There are 9 hidden switches. A switch that is on adds its own fixed numbers to the row, and there is some noise. The rows also spread widely along 13 directions, which tell nothing about the answers.
Known rows, each followed by its switches (1 for on, 0 for off):
[-12  -7  16  -6  16  25   3  13 -17   0   0  20  26  -2 -17   6  28 -23
 -14  -4   2  16 -15  15  13   7  -6  -7 -12   9  -8] => 0 0 0 1 1 0 0 1 1
[  1 -21  -2  12 -22  -1   8 -13  26 -26  -2 -13  10  -3   5 -31 -17   5
  12  -5  -4   8   2 -14  -8 -30  18  -5   6  -4   7] => 0 0 1 0 1 0 0 1 0
[  0   3  -8   7  16 -22   9  -6  23  -4  22   4   7 -13   2 -24   4  37
 -15   2   4   5   8  -1   1 -30  29  16   3 -17  32] => 0 0 1 0 1 0 0 0 0
[-21   1   5   9  23  11   6  14 -11  -8   1  -1  13   3  13  -3  11   9
 -22 -12  -2  19 -13  12  -3   8   1  -5   4   1   9] => 0 0 0 1 0 0 0 0 1
[  4  -8   6  -7   3  19  -4   9  -9   8   7   0   9 -16   3   6  17  -4
   1  -1   8   2 -12   3  -4   9 -11 -11 -10  -2  -1] => 0 1 0 0 1 0 1 1 0
[ 10  -5  -2  -9   6   3  -1  -6  -6   5   3   1  23  -3  -6 -15   9  -5
  12   8  -4  -5   8  -6  -4   2  -7 -10  -2  -3   9] => 0 0 1 0 1 0 0 1 1
[-11  -3  27 -20   6  -2 -10  -4  13   6 -12  -1  31  40 -51   6  -5 -22
 -13  10   2  31  -7   3  49 -17  10  30   0   5 -10] => 0 0 1 0 0 0 0 1 0
[  9 -21   0  -2  19  12   1   1  23 -16  -4  21   9 -17  31 -15   1  -6
 -13   9  -4  -3  -5  -5 -25   2  19 -17  10   5  -9] => 1 0 1 0 0 0 1 0 0
[  0 -17 -22  17  10 -23  20  -9  31  20  17  14  10 -26  -2 -38  28  29
  -1 -15   2  -5   6 -12 -11 -31  18  10  -7 -16  20] => 0 0 1 0 1 1 0 1 1
[ 31   9  19 -14  19  18  -1   7  11 -14  16  34  37 -19  -1 -13  18 -27
   0  34  16 -12  15  11  -2 -13   8 -14  -4  -9  -2] => 0 0 0 0 1 1 0 1 0
[ -3 -18 -11 -15  12  14  -9   5   2  18   0  13  12 -19  11   6  13 -15
 -13 -12 -17 -23  -4   0 -12   7  -8 -19 -20  10 -24] => 0 0 0 1 0 1 0 0 0
[  4 -13  -6  -6   8   6   6   3  10  21   6   4  34  -9  -6 -32  30   3
   4   3  -5  -5  16  -4   4  -8  -7   7  -8 -11  13] => 0 0 1 0 1 0 0 1 1
[ -2  -2  11  24  -4 -25   1   5 -25 -20  14  13   2  -1   8 -10 -21  -9
  15   2  -2   0  -7  21 -15  15   8 -30  18  11   8] => 0 0 1 1 1 1 0 1 0
[ 10   7  -4 -12  -3   0  -3  -1  -4  -6  14 -16   2   6  12  -6 -10  11
  -1  18 -10   2   5   4   1  -2   6   0  13  -6  23] => 0 0 0 0 1 0 1 1 0
[ 13   3  -2  31  -3   4  17  21 -31 -14  30  11  18 -17  22 -25  17  -6
  16  11   0  -9   0  26 -27  17 -19 -36  17  -9  17] => 0 0 1 0 1 0 1 1 0
[  4 -25  21   3  -7 -12  -6  -2  19  -7   4  16   9 -10 -10 -17  -4  -1
  13  -2  12  10   2  -4  11  -8  25  10  -1   4  10] => 0 0 1 0 1 1 1 1 1
[-20 -22  13  13 -17   8  -2  22   3 -15  12   2   9 -17  21  -7  -7   2
 -13 -19 -14   3  -7  20   7  -4  16  -5  -4   3   3] => 0 0 0 0 1 1 1 1 0
[  0  -7  -1  21 -15  20  26  32  24   4  25 -14  -7   6  31  -2  23 -13
 -23   6  -9  21 -29  23  -6 -11  11   0   9  -7   7] => 0 1 0 0 1 1 1 1 1
[ 10   9  20 -14   2  -4 -21   7 -10  -1  22  -1  20  -7  -3  14 -16  -5
   2  13   3 -10   8  10  14   0   0  -6 -14  -5   7] => 0 0 0 0 1 0 0 0 1
[ 17  -6   4   2   1   1   8   3  16   6   9   4   9  -2   9 -11   9 -15
   8  16   8   0  -3   0 -11  -4   2  -6   3  -3   0] => 0 0 0 1 1 0 0 1 1
[  2  -1 -13   9   9  11  18   2   6 -10  16   6   7 -14  13 -13  16   7
 -15  -1  -9   2 -10   7 -19 -16  12 -19   2  -5  10] => 0 0 1 0 1 1 0 1 0
[ -2 -28   3 -11   7  14   3  -1  24  -2 -14  13  21   5   3 -16   6 -24
 -13  10 -19   6 -10  -4   4  -4  16  -1   6  11 -22] => 0 0 1 0 1 0 1 1 0
[ -7 -19   0   4  -7 -12  -4  10   4   5   8   0  29  -8  12 -39  -4  13
   6  -1 -16  -8  25   7   6  -6   7   5   6  -9  23] => 1 0 1 0 1 0 0 1 0
[ 13   2   2  -6   6  12   4   6   1  -3  18  12  10 -12  -3   2  15 -12
  -6  10   1  -3  -4   9   0  -8   1  -8  -8  -4   5] => 0 1 0 0 1 0 0 0 0
[ -3   1  -2  -7  13   6  -1   5  17   7  12  -6  16  -2   1   3   5   5
 -20   1  -7   4  -7  -1   4 -15   5   4 -11  -8   3] => 0 0 1 0 0 0 0 0 1
[-19 -16  -9 -20  10  -4 -14  -6 -23  17   3  13  24 -10 -19  -2  -1   0
  -7 -14 -29 -14   4   2  15   7  -1 -10 -16  11  -5] => 0 0 1 1 1 0 0 1 0
[-24  -4  16  16   2  12  19  16  11   0   2  -7  29  26 -17  -1  15 -19
 -33   0  -5  38 -38  13  24 -21   2   7   2  -3 -30] => 0 0 1 0 1 0 1 0 0
[  5 -21  17 -10  -5  15 -12  15  11   9   8   5  35 -16   2 -12   8 -13
   3   8  -2  -8   9   5  10  -2  -2   2 -11  -5  -9] => 0 0 1 0 1 0 1 1 0
[ 22 -13  -1 -17  -4  11  -7  -4  25 -22  19  21  13 -19 -10 -19   1   2
  -4   8  -5  -9  27   2  12 -32  28   9  -7  -5  30] => 0 0 1 0 0 1 0 0 0

New rows, each followed by its switches (1 for on, 0 for off):
[-10 -21   4  11 -19  -1   8 -10  17  -2   0  -1  19   2 -26  -5  -4 -19
   1 -14  -7   9 -19 -11  12 -28   5  -5 -15   2 -21] => 0 0 1 0 1 0 0 1 1
[ -1 -16  -4  -4  13   3  -2   0  14   0  -3   5  11  -3  20 -12  -2   0
 -13   5 -13   0  -6  -5 -11   1  10  -7   8   2  -8] => 1 0 1 0 0 0 1 0 0
[  9   5  -6   2  -2  20   6   1   1  -9  16   4   8 -17   2  12   9  -7
 -10   0   5  -2 -16   1 -16 -18  -6 -24 -13  -8  -4] => 1 0 0 0 0 0 0 1 0
[  3  -9 -13   8  10  -2  17 -13 -14 -15   1  29  17  -6 -10 -32  14 -12
   6  -2 -11  -5   3   2 -11  -5   7 -24  10   7   3] => 0 0 0 1 1 1 0 1 0
[ -1 -20  -4 -30   5  25 -20  12   2  14   3   4  22 -13   6  -1  10  -7
 -11  -6 -27 -19  17   9   9   7  -1  -2 -16   5   5] => 0 0 1 0 0 1 0 1 0
[-15 -15  14  25  -5 -16   9  13   3   4   1  -1  28   1   7 -30   2   1
   6  -9   5   8  -3   8   2  -2  -1  -1   8  -7  -5] => 0 0 0 0 1 1 1 1 0
[-11 -12  11  10  -1  -8   6   3  16  12  11  12  24 -15 -29 -10  17   2
  -3 -14  16   9  -7   0  21 -29   5  13 -21 -11  -1] => 0 1 0 0 1 0 0 1 0
[-24 -12   2  14   2  20  -2  12 -32 -35  10  -9  12 -24  25 -22   2  35
  -4 -29 -14   9  10  15  -9  12   5 -15   1  -2  42] => 0 0 1 0 1 0 0 0 1
[ 29  -8  -1 -20  11  12  -4 -12 -25   6  -7  10  31   5 -10 -37  21 -12
  33  28   2  -3  26 -12  -5  22 -20 -11  18   0  21] => 1 0 1 0 1 0 1 1 1
[  1   5  11  -6 -13  13  -9  27  13  -1  36 -11 -12 -25  23  27  -1  16
 -23  -4   4   2  -8  25   4 -16  17   5 -20  -9  24] => 0 0 0 0 1 1 0 1 0
[-11 -10   5   4  17   8   8  12  -4  -3   1   4  42   8   5 -38  17   2
 -10   7 -15  13  10   9  12   3   3   5  14  -6  11] => 0 0 1 0 1 0 1 0 1
[-14 -12  20  10 -34 -10 -13  19 -14  -4  23   6  36  -4 -17  -7 -21 -24
   7 -11 -22 -15  12  28  33 -13  -4  -7 -15   0  -4] => 0 0 0 0 1 1 0 1 0
[-22 -16  -7  12  -1 -11   5  -1 -14  -5  12  18   0 -13 -21   2   9   6
 -11 -28 -14   4 -16  10   9  -7   7  -5 -13   8   3] => 0 0 1 0 1 0 0 0 0
[  5 -14  15  16 -10  12   7  22  33  -7  25   5  10 -20  25   2   1 -17
 -18   7   1   5 -17  12  -8 -22  18 -11 -12  -8  -8] => 1 1 1 0 1 0 0 0 1
[ 11 -17  -5 -20   3   9  -7   1  16   7  10  24  -6 -23  -3  10  17 -10
  -9   1  -7 -13  -2   3   1  -6  14   3 -18   8   3] => 0 0 0 0 1 0 0 1 0
[ 17 -10   1 -10 -11  24  -3  -2 -10 -19  17  15 -11  -9 -19  15  11 -15
   1   0  -3   9  -5   6   8  -5   5  -8  -9   9  25] => 1 1 1 0 0 0 0 0 1
[ -7  -6  11  12  -2 -10  -6  14 -16  -6  21   2  18 -19  13 -16  -8  11
   4  -7  -3  -6   6  15   3   5   3 -11   0  -7  13] => 0 1 0 0 1 1 1 0 0
[ -1 -13   7  19   1  -6   9  24   4  17  20  16  29 -12  12 -22  16 -19
  -1   7  -3  -9  -3  18   0   4  -8  -8   1  -7 -13] => 0 1 0 1 1 0 1 0 0
[  7  -5  -4 -17  -7   4  -8 -16  -6   0  -1 -24  -2   7  -7   0 -16   1
  10   6  -5   6  -4 -14   0  -4  -1  -7   0   3   6] => 0 1 1 1 1 0 0 0 0
[  6   5   3  -5  32   7   1 -18 -14 -15 -13   2  17   4   4 -11   0   7
   0  12  15  14 -10 -16 -22  11  -4 -23  17  -1  -5] => 1 0 1 0 0 0 1 0 0
[  1   2  -5  10 -10   3   7   8 -15   8  24  -1  -2  -6 -22  11  25   3
   3 -17   8   5  -9   9   9  -5 -19   2 -18  -6  21] => 0 0 0 0 0 0 0 0 1
[  7  -5  -3 -14  18  10 -10  -8  -8 -20   2  11   1 -28  14  -5   3  18
  -1  -3   4  -9   8  -4 -17   5  10 -14  -6   1  18] => 0 0 0 0 1 0 0 0 0
[  0 -28  13   9  -8   8  -5  28  26   9  14   5  14 -35  32 -16  11   0
   1  -9  10  -9   6  11  -8  -1   4   3 -15  -8   5] => 0 1 0 1 1 0 0 0 0
[ -4 -36  -2   3   6  -7  -6  12  20  -8 -10  17  -5 -14  34 -26   2   6
   3  -9 -13  -6  13   7 -17  20  21   4  14  12  22] => 0 0 1 0 0 0 0 1 0
[  1 -22  36  24 -22  10   6  10  22  -8  17  13  25 -18 -25  -6  11 -18
   7 -10  34  23 -18   1  16 -29   7   3 -22  -5 -17] => 0 0 1 1 1 1 1 0 1
[  8   0  -9 -32  23  -3 -13  -6  -9  30  11  22  24 -17 -13   1  11  -7
  -8   9 -14 -27  11   0   6   0   0  -9 -17   2  -8] => 0 0 0 1 1 1 0 1 0
[  4  -7 -17  31 -13  -5  30   4   6  -4  11   0   0   9   3 -22  17  -9
   5  -2  -4   8 -16   5 -14  -7  -8  -9  17  -6   6] => 0 0 0 0 0 0 1 1 0
[ 12 -14   9  -7  10  23   6   0  12  -4   2  14  25  -5  -7 -18  24 -13
  -3  14   3  11  -1  -3   4  -5   7   0   2  -1   2] => 0 0 1 0 1 0 1 1 1
[ -7 -10 -13 -16   3   2  -3 -11  -4  22  -2 -18  24   4  -8 -16   4  10
   0  -4 -18  -2   0 -15   5  -7  -8  -3  -3  -5  -7] => 0 0 1 0 1 1 1 1 0
[ 10 -11   8 -31   7  27 -21   1  10  11   2  -3  22 -13 -11  11  11  -7
  -4   1   2  -5   8  -9  12  -5  -7   6 -26  -3   1] => 0 0 1 0 0 0 0 0 1
[  1  -2   2 -12  -8  33  -7  21 -22   4  14 -20  27  -8  21  -5   5 -10
  -3   5 -22  -9   2  15  -1  10 -18 -24  -4  -6   1] => 0 1 0 0 1 1 1 1 0
[  3  -8   3 -11   5  26   3  19  25  12   9 -11  42  -3  14 -23  21  -4
 -17  15  -8   1  11   8   6 -17  -1   8  -5 -17   2] => 0 0 1 0 1 0 0 1 0
[  8   4  -8 -25   4  34   2   4  17  13  18 -14  17  -5 -10   9  27   3
 -28   9  -6   7  -7  -1  14 -31  -1  12 -22 -14   4] => 0 0 1 0 1 0 0 0 0
[ -8 -33 -23  12 -10  11  19  -2  12  14 -15  -9   4 -10  18 -34  30  -1
   9 -25  -6  -1  -7 -14 -27  -1 -14  -9  -2   1  -9] => 0 0 0 1 1 1 0 0 0
[ 21 -17   3   0  -2  13   0  25  33  20  15 -10   1 -17  39  -6  18  -8
   1  15   5  -6  -2   4 -20   4   0   1  -7  -9   8] => 0 1 1 0 1 0 0 0 1
[ -5  -8   4   2  11   5   5  -1   6   0  -6   1   9 -11   6 -10  16   8
  -2  -9  11   7  -9  -4 -11  -4   3  -5  -5  -2   1] => 0 0 0 0 1 1 0 1 0
[ 19   4  14  -9   1 -10 -13   2  11  32   0 -29  17  16   3   4  -6  -8
  20  19  22  -2  -4 -17  -4  11 -27   4  -2 -13 -14] => 0 0 0 0 0 0 1 0 1
[ -5 -13 -19 -18 -15  23   1   4  -1  24   1 -34  25  26  -5 -14  11  -9
  -8  -2 -41   3   3  -4  18  -4 -20   6  -1  -4   1] => 0 0 1 0 0 1 1 0 1
[ 12   3  17 -21  11   1 -18  10   1  -1  13   7  20  -5   9 -10  -7   0
   0  23   3  -4  22  13  11   4  13   6   4  -3  21] => 0 0 0 1 1 0 0 1 0
[  4 -12   9  -3   0  34   2   3   0 -10 -12 -10   1  -1   3   4  23  -6
   3  -7  21  21 -18  -7 -11   8 -17  -3  -3   1  -3] => 0 0 0 0 0 0 1 0 0
[-11   1   7  18  -5  -5   8   9  -9 -20  27  12   4 -10  -8   4  -2   6
 -18  -9  -3  11 -18  19  12 -16  12  -5  -4  -3   6] => 0 0 0 0 1 0 1 0 0
[-18 -19   2   0  -6  13  -1  -4 -15  -2 -14 -16  14   5   3 -10  -1   1
   2 -15  -9  15 -13 -10  -1   8  -9 -11   1   6  -8] => 1 0 0 0 1 0 1 1 1
[ 14   8  14   7 -14 -11 -11  18 -44 -24  28  13  -2  -4   9  -1 -13  -8
  18  13  -3  -9  16  35   2  25  -5 -19  15   4  39] => 1 0 0 0 1 0 0 0 0
[-10 -15   1  22 -11   9   6  13  -5  -4  22   5   7 -30  15   7   4  -5
  -7 -18  -7  -6 -26  11 -19  -5  -1 -33 -15   0 -18] => 0 0 1 0 1 1 1 1 0
[-13   4  27 -12  12  15 -27  20 -21  -4  13  -7  21  -9  15  29 -29 -10
 -17   0  -8  -3 -13  21   1  15   2 -31 -12   7 -13] => 0 1 1 1 0 1 0 1 0
[ -1 -26  13   1   3  16   3  -4  46 -13 -15   0  16  -6  13  -9  -8 -17
  -8   1   6  11 -17 -17 -10 -19  19  -5   0   0 -30] => 0 1 0 0 0 0 1 1 0
[  3 -11   8   6  -3   6   0  -1   8 -17   0  -3   6  -8  13  -5  -3  -4
   5  -2   5   5  -6  -3 -11  -3   5 -11  -4  -1   0] => 0 0 0 0 1 0 0 0 1
[ 12   5  20  10   1  -2  -5  17  -5  -6  22   1   2  -6   7  13  -7  -6
   5  14  19   7 -16  15  -6   9  -1 -15   5  -4   7] => 0 1 1 0 0 0 1 1 0
[  2  -1  18  -7  11   2  -4  15  16   2   3  -2  39   8  19 -24  -2  -6
 -11  23  -5   4  17   9  13  -6   9   9   8 -10   6] => 1 0 0 0 1 0 0 0 1
[ 11 -26 -17 -14   3  18  -4   5  41  25  16   4   0 -37  17  -2  23   8
 -12 -11 -10 -19   3 -11 -13 -20  15   2 -27  -7   7] => 0 1 1 0 0 1 0 1 1
[-26 -26  13   5  -8  29   1  23  25 -13   0 -10  20  -6  29  -2  -6 -12
 -32 -16 -28  12 -17  13   2 -15  22  -8 -11   5 -15] => 0 0 1 0 1 1 0 1 1
[ 11 -12  -5  13 -31   9  21   0  13 -17  17  14  22   5 -13 -30   5 -30
   0   8 -15   3   3   9   9 -37   8  -9   4  -2  -3] => 1 0 0 1 1 1 0 0 0
[ 26 -12  -9 -15   2  -5 -11 -37 -23 -23  -4  11   3 -21 -10 -22 -10   8
  37   4   5 -17  16 -25 -21   8   0 -28   6   7  14] => 0 0 1 0 1 1 1 0 0
[ 11   2  12  12 -10  -3  -3  27  -8 -20  36  10   3  -4  17  -5 -12  -8
   1  15 -11  -2   8  33   8   9  13  -6  15  -3  38] => 0 1 0 0 0 0 1 1 1
[  8   5 -11  12  17 -19  13  -8   3  24  12  -3  14   0   3  -3   8  -6
   2  11   1  -5 -23 -13 -22   0 -14 -22   0  -9 -26] => 0 0 1 0 1 0 1 0 1
[-17  -1  14   0  35  -9  -1  10  -5   7  -4  18  14   4   8  11   4 -12
 -23   3  -5   8 -26  14  -6  15  12 -15   2  11 -23] => 0 0 1 0 1 1 0 1 0
[ 24 -25  -5   0 -13  -4   4  -6  17  17   2   3  18  -6  -6 -30  15 -24
  32   7  -1 -14  12 -15  -8  -4 -10  -6  -4  -3  -1] => 0 1 1 0 1 1 0 0 1
[ 21 -10   1  -3  20  -5  -5  -4   0  -6   1  26  12 -17   5 -15  11  -9
  17  10  12 -16  12  -1 -22  16  -3 -16   3   2   6] => 0 0 1 0 0 0 0 0 0
[-19 -23  -2  18   1 -10  -2  15   3   1   3  11 -12 -22  27   1   2  15
  -7 -29  -2  -2 -12  11 -18  13   6  -7  -4   6   9] => 1 0 0 0 0 0 0 1 0
